The rows come from 6 hidden closed curves, with some noise, and rows from the same curve form a group. Each curve winds through 6 dimensions. The rows are also pushed far along 5 directions, which tell nothing about the answers.
(in the rows, 128 means zero)
Some rows, each with its group after it:
[132  84 136  96 110 103 131 145 130 116 130 129 125 137 129 149] | k_271
[ 99 187  93 102  59 106 120 104  87 149 178  87 149 123 116 154] | k_658
[139 123 132  95 133  97 146 147 150  81 108 120 117  73 101 121] | k_271
[134 138 121 118 117 110 127 114  95 120 134 116 129 100 119 125] | k_931
[133  95 136 140 131 110 111 136 120 129 140 152 120 150 140 134] | k_557
[152 128 120 139 138 130 123 118 130 118 126 113 118 142 114  98] | k_931
[127 137 127 121 147 100 108 132 114 118 154 118 131 115 118 132] | k_557
[141  94 154 124 185  89 132 187 133  76 114 157 111 140 113 130] | k_271
[136 100 120 129 134 124 124  89 132 130 119 148 106  94 139 109] | k_557
[109 114 136  91  74 114 128 157 102 139 142  97 154 172 131 171] | k_271
[104 118 108 129 144 124 137  83  98 131 124 199  96  94 145 128] | k_851
[148 103 148 101 104 130 165 169 211  94 110 153 141  49 131 181] | k_675
[106 142 120 126 117 114 124 106  66 152 141 135 133 125 137 134] | k_271
[156 130 128 164 151 123 100 144 118 114 150 128 127 180 120 121] | k_851
[131 108 120 146 128 142 109 132 126 152 169 130 141 211 124 129] | k_851
[141 121 130 149 192 145 116 125 170 111 123 151 117 122 108  91] | k_851
[163  82 148 130 191  92 129 176 185  78 138 176 116 101 114 140] | k_658
[121 128 124 124 148 103 138 118 111 112 120 127 114 107 110  98] | k_851
[159 121 141 146 164  93 119 178 153  89 144  93 143 192  81 105] | k_675
[124 112 127 103  60  95 155 146 121 138 140 115 140 142 140 176] | k_931
[146  76 110 159 206  51  76 114  72 109 190 204  72 179 137 118] | k_658
[133 163 137 128 120 136 144 173 164 125 143  72 168 150  90 123] | k_658
[125 131 128 151 218 135 125  91 142 118 109 172 102  58 122  82] | k_557
[ 93 215 116 117 122 184 137 109 141 132  95  71 151 103  98  94] | k_271
[166  91 133 141 135 132 119 141 149 127 135 108 130 182 118 108] | k_931
[177 117 161 140 153  94 131 207 155  75 138 105 144 134 102 146] | k_931
[112 142 119 120 140 133 105 136 108 146 160  86 143 198 101 101] | k_557
[138  44 154  99  75 109 137 155 122 158 154 137 157 159 156 189] | k_271
[105 147 126 127 123 151 117  99 134 143 100 121 126 108 140 117] | k_851
[138 120 114 140 110 163 112  89 130 151 120 136 119 140 145 119] | k_675
[134  89 124 126 127 120 101  98 115 155 155 119 128 151 142 131] | k_271
[103 172 130 122 117 131 120 123 112 130 116 103 143 103 124 128] | k_851
[ 85 223  92 129 124 150 107 103  85 136 132  95 123 155 102  86] | k_557
[162 118 138 147 140 166 128 137 158 132 122  91 148 153 110  99] | k_931
[147 125 147 126 143  75 140 192 158  73 135 131 122 108 114 152] | k_557
[123  64 130 139 135 179 130  70 132 196 120 161 132 144 163 110] | k_271
[128 189 120  88  34 101 146 162 101 102 132  65 143  94 118 169] | k_675
[136 152 113 152 198  93  91 145 115  97 165 144 102 167 103 102] | k_658
[137 140 139  85  75  54 170 202 143  56 128 111 133  77 104 185] | k_851
[125 129 131 112  91 154 116 160 127 167 161  40 174 243 107 125] | k_557
[136 141 148 111 122  78 141 201 124  75 122  84 138 148  89 126] | k_851
[114 206 123 143 133 172 140  95 138 121  90 116 142  42 112 101] | k_851
[145 147 145 171 152 158 130 144 150 126 105 112 146 166 116 104] | k_675
[148  51 157 130 143 111 132 156 132 134 136 164 137 155 143 153] | k_931
[123 144 119 138 140 180 130  98 139 159 110  94 135 158 110  70] | k_271
[115 125 117 129 126 166 111  96 116 162 125 154 126 153 149 128] | k_658
[127 162 108 114  82 112 135 119  98 118 136 103 126 116 123 141] | k_931
[126 188 112 135 137 113 117 152 107  92 126 126 111 148 111 123] | k_658
[139 207 130 144 150 143 119 178 123  87 105  71 132 173  89  96] | k_557
[116 199  96 176 149 156  75  90  72 161 150  94 123 222 120  77] | k_931
[106 111 126  77  77  72 139 138  95 134 177 135 151  90 132 200] | k_931
[150  83 150 170 187 139 126 157 150 140 140 145 136 197 122 101] | k_658
[109 118 125 100 141 114 132 114 111 130 135 139 125  99 122 127] | k_557
[134  68 128 139 156 102 100  82  90 152 152 202 108  98 173 152] | k_271
[143 154 127 150 137 120 128 162 145 102 125  93 122 179 108 110] | k_851
[ 87 147 128 111 100  93 122 112  57 145 136 120 136 114 141 151] | k_851
[114 202 106 127 141 116  99 115  91 116 147  78 130 125  89  88] | k_557
[134 103 128 116  45 188 142 122 163 202 151  64 167 183 151 149] | k_675
[134 110 142 138 140 107 131 123 125 120 125 144 144 110 121 136] | k_675
[131 153 121 109 120  90 131 144 132 100 149 106 133  96 104 139] | k_675
[138 129 121 115 116 101 140 143 135 111 142 102 123 130 111 126] | k_675
[130 134 124 120 128 120  96 149 127 117 154 113 133 174 119 142] | k_271
[ 95 136 112 153 191 121  94  84  47 171 158 132 114 191 133  86] | k_557
[151 113 145 136  86 131 137 148 133 143 133  99 160 145 134 152] | k_658
[145 113 112 160 172 157 128  68 134 137 105 164  93 110 138  80] | k_931
[144  87 142  90 102  65 132 207 143  99 183 119 138 150 122 194] | k_675
[130 139 117 111 137 118 110 136 127 132 148  80 130 174 105 105] | k_658
[135 121 141 121 116 120 145 121 125 130 110 129 136  73 143 146] | k_658
[108 122 114 117 146 115 136 109 100 128 141 178 110 104 137 143] | k_931
[132  49 127  97 111  48 131 135  99 115 165 176 108 126 147 180] | k_675
[135  63 138 131 153 112  96 118 119 161 175 143 135 167 148 144] | k_557
[101 113 109 140 156 166 121  75 117 182 144 170 111 144 157 113] | k_675
[118 147 125  98  42  98 149 117  84 137 131 112 148  67 151 188] | k_658
[126 167 104 131 140 123 126 106 136 114 140 132 118  90 108 109] | k_658
[112 192  98 116  85 104 114 101  47 132 157  78 134 130 113 125] | k_931
[ 99 154 114 134 140  97 105 139  73 124 143 116 107 207 122 115] | k_851
[139  73 141 124 145 104 127 155 116 133 155 158 112 146 150 151] | k_675
[134 123 147 133 118 159 179 134 171 140  91 135 149  78 136 134] | k_271

New rows, each followed by its group:
[144 149 126 144 146 132 112 138 147 109 125  99 125 140 101  85] | k_557
[112 116 124 106  90 148 126  87  90 169 127 124 141 115 157 155] | k_557
[126 183 117 188 200 202 115  97 122 156 103 108 117 176 113  34] | k_675
[136 131 131 135 120 158 124 120 117 158 144  88 159 153 117 116] | k_931
[121 122  99 145 142 124 110  89 101 153 151 166  97 161 151 121] | k_271
[120 122 128 106 122 116 119 119 126 139 149 148 138  90 142 165] | k_658
[153 160 126 163 175 146 120 122 140  96 104 147 109  98 121 102] | k_931
[ 96 105 115  74  83  66 134 104  66 149 164 139 126  94 151 181] | k_658
[110 160 120 102  66 152 131 149 120 152 150  76 160 174 118 147] | k_675
[113 170  98 123 105 135 123  70 106 145 119 116 119  97 124 100] | k_931
[113 142 133  80  70 132 142 155 144 109 114  99 150 109 123 172] | k_271
[126 124 123 127 138 106  97 138  86 124 157 132 124 180 118 127] | k_675
[114 112 122 116  92  97 151 109 115 149 133 142 127 113 149 154] | k_931
[124 130 121 127  68 162 169 108 156 181 133 117 157 118 146 146] | k_271
[163 106 155 140 131 149 145 175 168 118 112 115 138 140 130 130] | k_675
[128 151 126 110 105 109 126 166 132  94 129 127 123 126 125 164] | k_557
[118 143 114 115 109 103 115 133  88 120 145  97 127 169 107 115] | k_851
[108 134 124 106 152 106 117 105 111 112 130 145 118  67 125 133] | k_271
[143 128 134 129 159 107 156 162 159 106 132 126 128 121 100 108] | k_271
[122 104 132 160 111 120 112 127  97 168 153 126 133 204 155 133] | k_557
[161 123 149 122 125  92 148 212 192  86 137  82 151 162  88 135] | k_931
[109 158 121 123 127 109 117 121  70 117 124 150 112 113 142 147] | k_557
[128  72 144 111 104 148 127 108 178 146 101 155 132  82 165 161] | k_851
[113 137 124  88 134  61 142 115  81  97 117 157 102  23 137 156] | k_658
[131 148 102 140 148  81  96 134  96 119 165 101 107 214 102  91] | k_931
[136 107 112 140 138 104 119 105 110 139 144 139 104 171 134 110] | k_931
[112 121 110 124 147 109 132  87  91 149 144 166 113  96 134 115] | k_271
[125 170 126 121 123  86 161 159 127  89 112 114 121 106 104 125] | k_931
[162 109 136 136 113 153 122 144 179 128 115 113 142 159 123 121] | k_931
[139 147 141 152 111 189 163 124 168 157  91 107 157 114 131 111] | k_271
[134 141 126 165 191 107 135 147 127 108 116 140 102 176 112  83] | k_931
[147  78 140 137 166 123 153 122 190 124 112 172 118  85 135 122] | k_931
[ 87 141  96 112 123 115 120  56  79 156 155 153 116  83 134 122] | k_851
[147 146 138 148 183  71 138 160 117  62 117 144 102  87 104 111] | k_851
[152 146 140 138 161  98 131 198 168  59 108 109 108 161  96 112] | k_851
[157 141 126 115 121 103 138 157 145  66 106 131 104  79 113 133] | k_675
[ 92 184 104 107  54 149 145 111 101 149 135  98 149 135 122 144] | k_851
[117 109 116 130 136 137  92  92 125 159 153 123 128 162 133 112] | k_851
[149  85 128 112  79 119 119 127 129 129 138 142 127 128 151 170] | k_675
[136 127 129 112 144 128 140 134 157 119 114 110 124 114 113 110] | k_658
[130 179 122 102  91  89 130 150  79  99 150  73 147 103  96 143] | k_931
[134 132 131 117 129  63 146 174 125  72 130 137 106 114 113 149] | k_851
[ 73 179  89 145 137 145 110  58  45 168 130 138 102 170 135  87] | k_851
[123 154 103 152 133 174 121  98 123 154 130 122 119 183 131 103] | k_931
[134 105 133 127 128 104 132 142 148 113 133 162 113 110 145 159] | k_557
[116 168 119 151 155 165 126 118 124 130  98  98 121 175 102  60] | k_851
[127 155 117 123 147 104 106 111 107 110 138 110 120 101 112 113] | k_271
[124 134 122 123 134 135 150 107 144 124 110 116 126  90 109  93] | k_851
[135 150 139 138 164 151 145 142 148 106  87 122 127 113 103  88] | k_271
[157 132 140 121 125  98 128 181 142  90 140 121 137 120 109 146] | k_271
[143 135 135 120 109 144 130 154 166 112 117 116 137 119 130 154] | k_557
[111 143 124 128 119 172 143  77 110 167 118 123 150  82 131 113] | k_931
[ 88 182  93 126  87 119 116 113  66 162 182  73 143 213 108 120] | k_851
[126 163 135 139 132 111 135 141 105 112 111 128 132 112 121 126] | k_931
[134 172 110 161 174 142 114 113 115 100 123 151 106 126 107  86] | k_851
[125 167 126 116 113  99 116 133  97  99 131 110 146  99 101 134] | k_675
[140 162 132 152 171 140 143 163 174  86 101 123 126 146  91  97] | k_675
[ 90 174 105 111 110  98 139 119  61 126 146 135 118 125 126 145] | k_931
[118 127 124 124 115  82 146 139 105 124 135 133 120 138 131 143] | k_931
[133  58 139 107 115 116 145 143 144 135 148 178 130 132 151 183] | k_931
[126 120 118 124 173 134 118  96 129 140 121 130 108 123 127  93] | k_658
[142  77 117 149 136 150 112  82 118 169 136 157 101 164 166 116] | k_675
[153 105 132 140 143 112 102 149 103 128 160  99 135 206 111 111] | k_931
[138 154 150 129  82 153 166 180 173 130  99  75 172 152 111 139] | k_931
[114 131 122 155 128 133 110 110  74 172 160 122 142 199 133 117] | k_658
[141 106 133 117 118 129 121 149 153 117 130 160 126 128 143 167] | k_658
[124 141 116 119 131 141 136  95 147 119 106 119 120  79 108  91] | k_851
[135 163 112 123 137  99 137 114  99  82 117 145  97  55 118 126] | k_931
[122 143 136 144 149 149 155 123 142 135 112 136 141 102 116 108] | k_658
[136 135 130 120 165 132 121 127 141 124 112 107 122 121 117 102] | k_658
[ 95 144 119 138 157 134  98  75  91 153 129 150 119 107 144 113] | k_851
[ 81 160  92 114 110  96 123  77  66 136 141 176  93  83 153 147] | k_557
[180  45 153 137 136  89 108 206 152  94 173 155 134 212 126 173] | k_851
[106 171 126 111 146 110 120 156 103  94 121 108 121 144  99 119] | k_271
[148 103 139 135 160 102 146 152 164  89 113 149 122 124 106 120] | k_675
[156 104 133 118  62 155 138 164 169 157 149  56 158 205 129 143] | k_675
[122 138 136 106 123  99 127 131 101 126 131 115 138  89 132 152] | k_658
[111 131 133 121 122 120 105 127 121 135 126 116 131 142 138 136] | k_851
[120 182 107 149 143 101  99 118  85 111 144  93 108 159 101  77] | k_557
[123 113 124 166 191 174 118  77 140 141  90 203  90 107 154  89] | k_557
[112 134 127 105  72 168 148 127 147 167 145  94 174 140 125 155] | k_931
[122 151 120 101  96  99 133 142 107 101 126 100 128 117 103 127] | k_851
[128 134 123 132 123 142 144 147 151 120 128 125 128 164 112 122] | k_851
